The same things were measured in two ways. Each way mixes the same 8 hidden numbers, adds some noise and spreads widely along 5 directions of its own, which tell nothing about the thing.
Some things both ways: the first way, then the second way.
[ -6  -7 -10   5   6  -8  19   7   1  14   8  20  26  -9  14  -4   8  -3
 -24  27 -22]
[ -7  -9   9  17 -14  21 -35  -3   1 -29   2 -24 -11  -2]

[ -8  -5   6  -2 -11 -18 -18   9   3  -1 -18   0 -12 -26  20   2   3 -10
  35  -7  12]
[ 24   9   0   6 -11  14 -20   2  19  -5 -11  17 -31   0]

[  6  -4   2 -15   8  -5  10   6  10 -23  13   5  19   9  11 -18  -1  -9
  16  35 -28]
[  1 -18  -4  -8 -17 -26  16 -41 -24  -1 -13  -3 -10   0]

[-18  -5  -9   6   4   2  -5  -7   7  -4  -1  -4   2  -7  -5   4  -4 -14
   1   1   4]
[ -4  16 -14 -24   2 -24  23   0   0  20   8  43  -6   7]

[ -2 -14  -9  -5 -20 -20 -22  13  10 -17  -3  -8   6   2 -11 -37 -13   2
  27  29  19]
[ -6 -26  -1 -12  11 -16  31 -29 -41  43   2 -11 -22   9]

[ 11   2  -1   8  20 -20  -4  -4  11 -27  -8   8   4  -3   8  14  25  30
  -9   8   8]
[-12  -1   1  -8   5  -6 -10  35   4  39  19  12   6   1]

[ -7  -2  11  -5  -3  -2  -9 -25  25 -20  -7   5 -19 -12  -1  -9   7   2
  29  23  16]
[ -5 -17  -8 -20  -7  -4  -4 -35 -40   5  20  26  -5 -16]

[  5 -18  -4   3  -7   4   3  10  -5  22  -1  -7 -26  -9  -8   8  -5  -2
  10  -1 -18]
[  0   7   0   7  -4  -6 -10 -12 -28  -9  -5 -12 -17  -8]

[ -4  -3  -5  -3  25 -24 -15 -10   1 -13 -12  11   9 -19  12  26  15  25
 -18  -3   4]
[  0   9 -18   0   4 -21 -17   0   0   2  -9  11 -32  18]

[  5  -9 -13   9  11  -1  -4  26   6  14 -11  -6  11  -8   0  -4   5   5
 -10  -8   9]
[  4  -4 -44 -17 -14 -24   3 -14  27  19  -2  40 -21 -13]

[-10 -20  11  -6   8   6 -12  10  18   2 -12 -23 -17 -12  -8  -8 -20  -9
  25   1  13]
[-28 -34  31  11   5  -1   2  23   3   2  16 -25 -34  25]

[  7 -14  18  -7  -8  12  18  14  -1  21   9   0  -2   2  -2 -23 -19 -12
   9  17 -19]
[ 16   6 -22  -3  -3 -17 -16 -11   2  -9  -1  11  -6 -34]

[ 12  -6 -22  16  -5 -20 -20   9 -11   0  -8  10   0 -16  -6  14  22  18
  -7 -18   6]
[ 30  24 -20   2  13 -16   2  -2   9  12 -11   5  -7 -14]

[  6 -12 -13  12  22 -23   5  16  11   2  -5  -1   6  -3   4  16  16  20
 -22  19 -14]
[ -6 -15 -10 -17 -16 -31 -18 -32 -30  -7 -21 -11 -14 -23]

[ 20  -2  16  -1   1   2  12   7  -5 -14  16  16  17   3   4 -12   7  -9
   8  11 -28]
[  4   3  -4   7  -2   2  10 -14 -26  17   0  -9  14 -15]

[-14  -7   5   4   8   3  11  -1   5   9  11   9  23 -10   2  -1  -5 -24
 -14  10 -21]
[-10   0   5   2  -4   4   1 -15 -25 -12  -3  -5   0  -5]

[ -3  14 -27  -6 -21  -4 -17  -6 -12   8  -6 -10 -10  16 -12  -2  -8   9
   2 -15  18]
[ -3   6   7   5   4 -10   3  10  -8  17  -7 -25  26   9]

[ 10  13  17  -4  24  20  19   5   1  -3  -4 -11   1  16  10   6  -1   5
  -7 -20   1]
[ 14 -12   4  -3 -13 -32 -12  17  48 -24 -17  -5  -8 -15]

[  1 -21   2  18 -11   2  -3  19 -19  20   0  -6  -8  -9 -14   7 -13  -8
  -6 -22  -3]
[ 21  30 -22  -1  12 -13  -3  -2  15   4 -10   1 -30  -7]

[  8  -6  15   2   4 -13  -3   1 -10 -18   5   8  15   2  -1  -1  -3  12
 -10   1   1]
[ -6   5  -9   7   5  11 -25  13   7  24   9 -22  -4  13]

[  6  -8 -10   0 -13 -12 -24   9   0 -13  -7  -8  -3   1 -13 -17  -5   9
  18  -1  22]
[ -9 -17  15  17  17   4  15  12   8  21   8 -38 -36  27]

[ -5  -5  23  -3  17  17   6  -9  13  -2   1   3   4 -15   3   0  -3 -19
   8  -5  -5]
[  8 -10  15  -5   8 -22  23 -11 -30  -8  -5  11   1 -16]

[ 12 -10   5   9  19 -32  -3   5  16 -11  -8   7  -3 -18  12  23  28  19
  -2  17 -17]
[-21 -10   0   0 -20  16 -42   0 -33  10   5 -14  12 -21]

Other things, the second way, with their names:
<168>: [  0   5  26  21  -9  16  -2  12  -7  -5  -5 -19  -1  21]
<106>: [  9   2  24   5  14   3   3   8 -18   7  -8 -14 -13   9]
<33>: [  3 -19  26  15   9  15  -2  -1 -16  -7   4 -34 -25 -11]
<84>: [ 16  -3  -2   2   5 -41  14  10  23   1 -21  -2 -24  -7]
<236>: [ -3  14   8  -5  -1 -33  17  -8 -21  -5 -27 -15 -24   2]
<387>: [-18   7  25   0   1  22 -24   0 -22  -9   4 -35 -22  28]
<224>: [ 25   1 -15 -15  15 -25  -7  -7   0  22   0  -1   8 -16]
<250>: [ 16   3  12 -20   9 -35   7   6 -33  11   0  31  11 -22]
<333>: [ -8  -4  -7   3 -16  15 -22  -7 -18  10   2  10  18   9]
<297>: [  3  -1 -16  -6 -11 -19 -18 -23  -7  -6  -1  -1   9   7]
<208>: [-12   8  10  -9  12 -20  18   8   0   2   6  -2 -33  10]
<283>: [ 11   8 -26  -6  -2  -3 -15  -8  13  10  18   5  28 -26]
<127>: [-11   0  -9   5 -17  14 -25 -13  18  -6  -4 -31 -12   6]
<322>: [  0  -6   7  14 -21   5 -31   0  -7 -20 -10 -18   8 -25]
<418>: [  6 -15  27  16  -8   4   7   9 -16   5 -19 -17  13  10]
<327>: [17  1  8  1 11 -9 15  0 -4  8  6  5  8 -8]
<408>: [ 15  17 -16  -9   0 -37   1   2  25  -1 -19  -3   4  -9]
<311>: [  3  -4 -16 -18 -20  -8   2 -26 -11  12 -14  22 -14 -16]
<402>: [ -3 -10  18   2  16 -44  14   8   2 -22 -10 -27 -15   3]
<198>: [ 23   4  12  -5  -8 -21 -18  12  30 -27 -22  12 -24  12]
<323>: [  2   3 -10  -4 -25  13 -22 -24 -13   2  -3 -17  39 -16]
<8>: [ -3 -13  -4  29   3   9  -9  -6  17 -18   3 -10 -31  34]
<209>: [-28   3 -24 -17 -18   2 -33   5  12  13  22  24  -5   6]
<249>: [ 16   0  16  12  -3   4 -27  13   5 -17 -13 -20 -22 -18]
<351>: [ 27  13  15   2 -11  -4   0  -7   6 -21 -12   1  15 -12]
<187>: [-20   9  19  15   5 -15  -1  41  10   8   5 -28  -7  28]
<405>: [ 10   7  17   6   8  -4  11   8 -42  27   4  -6  31 -14]
<279>: [ 12 -10 -13  10  -6  21 -38  -8  34 -25  19   2  -2  -5]
<70>: [ -4   0  -9   6 -12  -1 -41 -16  -9 -35  -2  -8 -14 -16]
<140>: [ 15  30  -1 -20   0 -21  22   5  -8  21  -3  39   3  11]
<47>: [ -4  -1  13   0  10  13   0  16 -12  18  28  21  -4   8]
<416>: [-29   8   8  -6  -3   0   3   5 -55  15  18  12  14  -8]

Some of these things the first way, each followed by its name:
[-18  -4   4  10   9  22  18  -6   0  18  -3 -11  -6  10  -6   5 -17  -1
 -25  -8  16]
<209>
[ 14  -2  21 -12  15   9  12  19  -2  -1   3  -9  11  11   8 -10 -14  -3
   3  -4 -12]
<84>
[ 10  -2   0  -3 -20  -1  -9  -3  -2  -3   5   0  -9   5 -15 -17  -5  -1
  19   6   2]
<283>
[ -9  13  11  -2  -2   3   6 -25   7 -23   7  -2   0  22  -5  -7  -8  -2
   1  14   8]
<208>
[  8 -12  -8  -9  16 -19  -2   7   0 -16   8  -3   2   1   2  14   3   5
   4  19 -38]
<187>
[  8  21   8  -8  23   7  19  -2  -6 -16   3  19  30   5  29   0  16   4
 -12  -6  -7]
<418>
[-10  -4  22  -7  -1   5   0 -12   4  -6   4  19  17 -15   7 -19  -8 -11
   5   9  10]
<279>
[ 10  14  -3   5   4   8  12 -15  -5 -21   8  24  14   8   5  -6  21  14
 -11   3   5]
<327>
[ -3  -9  15   8  16  18  20 -12   8   6   6   2 -15  -6  -4  20   4  -9
  -5   2 -22]
<416>
[-25  -2  -3  11  -9 -11  -5 -22  -4 -15   0   0 -12   0  -3  14  -6  -2
  -2   4  12]
<387>
[ 11 -22  -8  10  -2  -2   4  19 -13  -1   3   7   6   1  -7 -13  -2  20
 -11  10   3]
<224>
[ -5  13   3   5   6  11  -3 -23  -5 -26  -5  -1 -24   1   5  25  11  -1
  16 -26  10]
<140>
[  2   0  -1   0  -5   5 -19   5 -10   9  -9 -27 -22   6 -17  13 -17  -3
  10 -38  10]
<408>
[ -5  24  -8 -13 -23  -2   2 -18  -3 -11   5   9  -4  13  13 -15   2 -12
  26  13  -3]
<351>
[ -4   7   8  -8  16  21   4 -14 -10   0  -1  16  17  -9   7   1  -2   2
 -16 -23  12]
<8>
[  0   2   8   0  15  -1  28 -13   2   4  11  22  15   2  13   6  11   9
 -28  25 -23]
<70>
